The rows come from 4 hidden closed curves, with some noise, and rows from the same curve form a group. Each curve winds through 8 dimensions. The rows are also pushed far along 5 directions, which tell nothing about the answers.
(in the rows, 128 means zero)
Some rows, each with its group after it:
[104 131 109 151 111 137 108 115 135  82 172 140 112 118 142 125 123 155
 103 122 116] : Lopu
[119 159 119 132 119  94 150 143 111 105 128  99  96 117 128 100 161 109
 149 108 111] : Mami
[144 103 111 129 111  87 165 167 123 129 110 159 108 109 131 134 122 140
 118 129 107] : tadab
[121 166 128 147 118  98 136 164 137 176 101 129 124 139 114 112 143  98
 117 125 108] : Bigis
[ 98 119  80 148  87  78 130 189 126 124 103 149  97 157 122 125 129 143
 118 123 114] : tadab
[108 139 176 129 127  54 117 156  96  86 157 146 128 112 166 132 157 203
 123 103 123] : Mami
[174  97 152 119 134 125 154 114 127 112 170 144 129 104 111 102 143 107
  98 129 131] : Lopu
[107 115 128 103 138 135 124  98 109  75 172 100 134 112 119 110 135  97
 137 122 147] : Bigis
[ 85 119 105 100 110 169  51 124 115 127 160  66 151 190  61  82 165  95
 159 128 162] : Lopu
[109 138 174  93 154  86 128 136 104  72 114  90 117 111 147 117 195 148
 194  91 151] : tadab
[111 116 117 146 105  98 145 146 119 122  79 146 112 158 150 157 126 164
 112 111 156] : Bigis
[160 166 179  79 168  85 195 127  98 135 127  74 120  50 114  94 152  51
 181 108 103] : Mami
[155 133 102 195 147 142 169 117 165 137  85 154  73 150 163 164  89 126
  72 152 124] : Mami
[138 117 158 124 179 107 134 129 120 142  97 118 126 121 149 155 113 147
 128 146 137] : tadab
[ 99 118  65 167 115 158 125 105 136 118 108 144 123 181 138 142  92 120
  85 157 166] : Mami
[136  92 120 110 138 135 143 109 115 120 122 142 151 115 127 137 104 121
 128 152 151] : Lopu
[151  43  98 152  96 160 100 138 164  98 163 203 112 152  98 107 132 169
  53 156 138] : Mami
[106 146 146 117 149  49 142 182  86 137 106  94 117 126 127 113 146 120
 135 120 111] : Bigis
[119 162 199  65 126  65 138 155  93 124 119  82 139  92 122 100 209 127
 219  57 126] : Bigis
[101 175 116 148  97  77 140 175 136 141  97 149 122 132 147 127 140 129
 135 100 106] : Lopu
[137 136 120 134 158 115 132 149 137 165  71 135 134 163 137 131 125 117
 142 138 145] : Mami
[ 57 128  80  98 110 147  88 126 116 108 145  82 158 155  75  74 135  55
 144 129 152] : Lopu
[200 139 201  95 168 187 173  45 116 151 139  87 160  58 127 146 136  87
 158 136 137] : tadab
[180  77 122 114 121 147 139 111 130 126 134 181 139  99 132 115 142 169
 136 153 135] : Mami
[161 158 171 146 151 174 152  69 132 142  99 102 141 126 168 177 132 129
 143 116 150] : tadab
[159 125 153 137 137  59 171 177 139 133  98 184 108  96 160 114 159 147
 112 112 102] : Bigis
[ 71 214 151 126 134 100 103 130 110 124 133  27 121 181 124 147 151  86
 190  77 147] : Bigis
[ 27 217 169 112 130  97  97 130  91 101 104  30 110 157 144 144 165 118
 189  63 146] : Bigis
[119  67  94 151  83 147 141 121 125  57 141 198  72  89 150 128 133 197
  66 143 115] : Bigis
[ 93 135 162  93 104  59 133 147  94  76 132 139 135  73 147  80 206 175
 167  90 134] : tadab
[ 81 205 147 132 104  37 141 185  95 135 108 105 118 123 145 117 168 124
 157  82  98] : Bigis
[176  91 109 118 153 156 149 120 155 145 159 170 119  89 112 127  70 100
 105 163  94] : Mami
[132 118  93 207 162 145 137 145 170 211  66 171 118 185 127 149  59  99
   6 195 129] : Bigis
[161  91 135  82 175 130 170 118 130 141 163 119 141  72  79  89  94  21
 111 147 109] : Bigis
[136 142 143 115 110  85 169 138  92 109 164  98 119  73 104  93 153  95
 125 119 101] : Lopu
[137 112 102 149 119 126 116 149 155 120 140 173 113 141 134 121 132 141
 113 136 112] : Bigis
[143 117 150 125 105 128 132  93 118  60 207 161 122  63 157 121 145 186
 117 108 110] : Lopu
[ 88 107  56 160  64 171  76 144 169 119 127 180 111 205 106 125 122 150
 107 130 142] : Mami
[147  61  77 145  60 166  99 143 163 136 160 202  94 110  85 103 134 197
  87 168 100] : tadab
[102 173 161 137  98 101 139 120 105 107 116 116 111 134 164 176 135 172
 147  77 139] : Lopu
[151 104 137 116 157  99 152 139 128 146 121 177 147  93 153 134 104 130
 113 145 117] : Bigis
[102 126  92 126  80 113  74 174 145 134 166 167 131 126 102  67 175 159
 143 126  92] : tadab
[107 103  77 149 147 175  89 139 174 158 113 131  96 186  97 155  66 108
 102 176 128] : tadab
[141 139 160 148 147 161 136  72 125  97  96 125 118 104 192 215 113 215
 157 155 153] : Lopu
[168 108 120 143 133 142 144 139 160 145 111 148  98 138 110 117 136 116
 112 141 123] : Mami
[147 102 175  93 155  95 153 132 123  85 139 138 107  61 127  98 172 143
 155 121 121] : tadab
[145 113 112 145 109  50 149 215 147 154 137 204 106 129 137 116 103 138
  77  96  71] : Lopu
[ 99 148 152  95 155 102 120 128 117 115 124 122 156 103 156 123 138 123
 177  95 131] : tadab
[131 151 170  95 195 160 105 118 147 174 124  79 139 137  91 117 121  63
 158 133 130] : Mami
[119 135 122 122 100 118 107 114 108  79 198 144 143  86 145 110 160 172
 157 127 111] : tadab
[102 132 101  97 110 169  80  96 125 120 164 130 187 133 121 112 136 120
 176 132 148] : tadab
[162  99 138 142 112 150 127 113 128 128 148 134 109 132 115 138 134 164
  96 135 135] : Lopu
[151 119 122 101 159 162 139 115 141 171 113 109 142  96  93 136  91  79
 156 176 109] : Lopu
[107 141 112 114 103 150 122  96 100  97 176  72 137 109  85 104 143  84
 149 152 131] : Lopu
[149 112 107 147 141 157 139 126 149 156 128 125 106 114 103 143  80 106
  97 176  98] : Lopu
[107 164 130 158 120 110 112 150 147 141 134 149 108 149 141 155 109 150
 103 118 105] : Mami
[121 112  97 144 121 125 121 120 112  89 140 120 119 152 129 114 142 130
 119 151 153] : Mami
[103 119 130  96 173 234  78  71 147 126 121  50 118 184  82 157 109  67
 171 140 178] : Bigis
[154  81 144  76  90  90 152 154  95 139 156 153 131  37  83  67 166 157
 137 140  96] : tadab
[161 136 135 104 133 123 154 139 121 181 109 110 120 101 106 116 126 106
 161 138 101] : Mami

New rows, each followed by its group:
[ 80 120 123 122 126 156  88  99 132  99 131 118 134 145 114 110 152 142
 134 146 178] : tadab
[179 109 183 101 162 116 149 110 128 114 165 158 134  88 157 157 117 150
 140 107 121] : Lopu
[ 53 141  72 146  80 146  72 113 123 109 149 102 144 203 121 137 118 129
 124 116 170] : Bigis
[ 86 134 128 107 119 154  99  98 112  86 139  79 150 135 107  90 175 107
 156 122 170] : Lopu
[152  96 143 134 142 145 145  95 128 147 103 161 138 108 145 162 102 174
 101 169 155] : tadab
[112 132  96 184 105  94 116 173 137 122  88 141 112 190 161 130 162 168
 100 114 138] : tadab
[ 72 156 107 143  72 144  94 114 117  97 143 109 116 179 133 164 130 157
 143  93 154] : Lopu
[125 121 164 119 140 146 102 111 119  85 168 101 108 139 115 151 131 155
 133 130 140] : Mami
[157 103 101 139 142 200 103  67 156 119 188 153 158 119 129 141  95 124
 118 179 135] : tadab
[ 97 136 125 122 138 108 103 181 136 150 123 102 102 175  82 125 107  89
 113 121 113] : Mami
[125 127 128 122 110 130 102 154 152 154 134 154 115 114 104 107 150 152
 142 133 102] : tadab
[139 170 208  97 159  67 139 131  83 108 169  80 134  78 138 111 177 134
 166  89 114] : Lopu
[118 152 167 153 147 135 143  86 127  78 115 117 103  88 191 169 134 187
 131 124 133] : Lopu
[163  94 104 111 103 122 141 149 123 136 150 146 106  84 104  86 147 146
 141 141  84] : Mami
[166 114 145 144 118 195 129  52 155  93 160 179 135 101 165 171 123 183
 126 139 148] : Lopu
[153 141 143 125 121 139 138 123 139 162 144 148 129 101 115 141 105 126
 121 141  99] : Mami
[160 120 161 126 166 170 130  97 139 162 119  99 126 152 104 150 110 104
 115 142 152] : Lopu
[148 162 216 102 209  77 175 132 119 141  84 103  99  72 164 182 110 136
 170 117 114] : tadab
[145 118 128 134 169 156 160 106 157 122 104 124 100 108 133 162  80  93
 120 150 123] : Lopu
[102 160 136 158 175  93 131 152 140 156  69 111 130 211 147 157 103  79
 102 112 166] : Lopu
[103  94 102 130 118 127 127 159 137 111 101 154 102 143 113  95 154 117
 102 131 134] : Bigis
[161 140 139 119 188  76 180 180 145 200  91 137 110  98 122 125  73  57
 117 135  72] : Mami
[173  86 108 128 137 163 135 109 144 124 153 154 105 100 124 123 111 146
 125 159 105] : Mami
[124 154 154 149 127  83 145 161 114 157  97 105  99 153 131 148 129 137
 107 105 123] : Lopu
[166 136 150 171 130  84 158 159 145 154 121 147 102 121 133 113 157 142
  80 124 107] : Bigis
[ 91 156 137 138 146 158  69 122 143 122 141  97 119 177 121 138 131 132
 143 120 140] : Mami
[ 95 162 114 140  76 150  89 110 111 112 151 113 125 153 134 144 148 181
 162 125 139] : Mami
[156 151 133 149 114  79 176 172 126 190  83 157 104 106 141 145 113 149
 115 126  87] : Mami
[113 156 104 133 145 120 119 160 133 172  85  90 107 172 114 130 114  98
 155 131 118] : Mami
[135 149 148 139 164 109 156 128 144 136 135 137 119  94 145 141  87 100
  93 122  99] : Lopu
[112 164 137 139 145 136 111 125 125 182  81  99 142 164 126 130 132 122
 138 136 152] : Mami
[132 109 109 137 105  65 169 158 116  99 152 160 109 100 134 108 121 120
  84 114 106] : Bigis
[133 145 131 129 116 117 145 105  87 134 129 102 132 111 133 140 123 147
 132 148 134] : Mami
[144 142 184 141 162 137 161 112 140 156  77 134 107 102 148 144 135 134
 100 126 131] : Bigis
[129 132 167 105 156 144 128 108 128 160 125  93 134  96  90 105 140  99
 129 149 131] : tadab
[110 160 144 150 148 120 103 139 124 177 114  82 129 169 117 138 128 121
 114 137 132] : Bigis
[111 116 121 132 113 162 121 124 145 136 127 134 102 119 104 110 128 115
  93 130 113] : Bigis
[114 138 153 107 145 136 119 112 121 126 144 117 132 116 142 165  91 136
 145 111 124] : Lopu
[150  86 138  70 129 126 166 107 115  90 170 152 135  38 109  93 134  96
 148 130 113] : tadab
[103 113 153 145 103 150  80 102 115  39 166 119  86 153 151 172 154 235
 126 116 158] : Mami
[147 142 167 133 196 180 125  49 129  91 121  98 114 130 183 204 103 170
 170 140 165] : Mami
[111 132 134 123 143 116 129 126 103 141  98 104 123 136 137 147 114 147
 135 133 143] : Mami
[153  87  98 113 138 105 143 172 131 147 131 143 118 136  77  88 119  70
 109 156 111] : Mami
[146 100 105 127 127 113 141 134 115 103 148 129 123 128 110  95 142 113
 118 153 131] : Mami
[139 101 135 145 152 151 121 115 143 119 136 135 116 127 121 105 147 120
  87 153 139] : Bigis
[ 87 149 138  95 111  94  78 159  92 135 174  81 151 123  91  69 182 124
 163 110 110] : Bigis
[154 115 153 133 135 137 121 106 134 108 137 170 132 124 177 179 121 199
 140 123 142] : Lopu
[151 127 130 131 104 108 126 135 111 126 160 128 152 108 126  79 192 143
 130 129 120] : tadab
[170  98 150 110 149 205 114  69 138 149 141 123 141 107 107 117 139 138
 141 162 150] : Mami
[114 153 126 109 134 129 105 152 146 157 124 116 140 135 120 105 143  95
 162  94 102] : tadab
[ 94 150 158 112 135 201  65  44 112  85 174  85 141 154 155 194 114 179
 183 111 174] : Lopu
[113 167 146 174 115 166 123  67 118 123 125 102 119 152 160 196 106 174
 101 137 162] : Lopu
[ 85 146 138 134 132 117  91 133 113 122 102  86 135 181 134 134 153 151
 140 112 168] : Lopu
[143 106 130 117 155 110 142 157 144 128 105 137 109 125 117 108 145 107
 133 128 126] : tadab
[161 131 157 128 181 199 120  82 172 154 111 132 140 126 155 169  98 112
 142 127 135] : tadab
[132 133 156  69 130 139 141 134 126 155 117  90 134 103  75  97 148  66
 176 110 120] : Lopu
[102 115 124  96 152 156  99  90 129 108 147 127 161 120 130 128 112 117
 151 139 153] : tadab
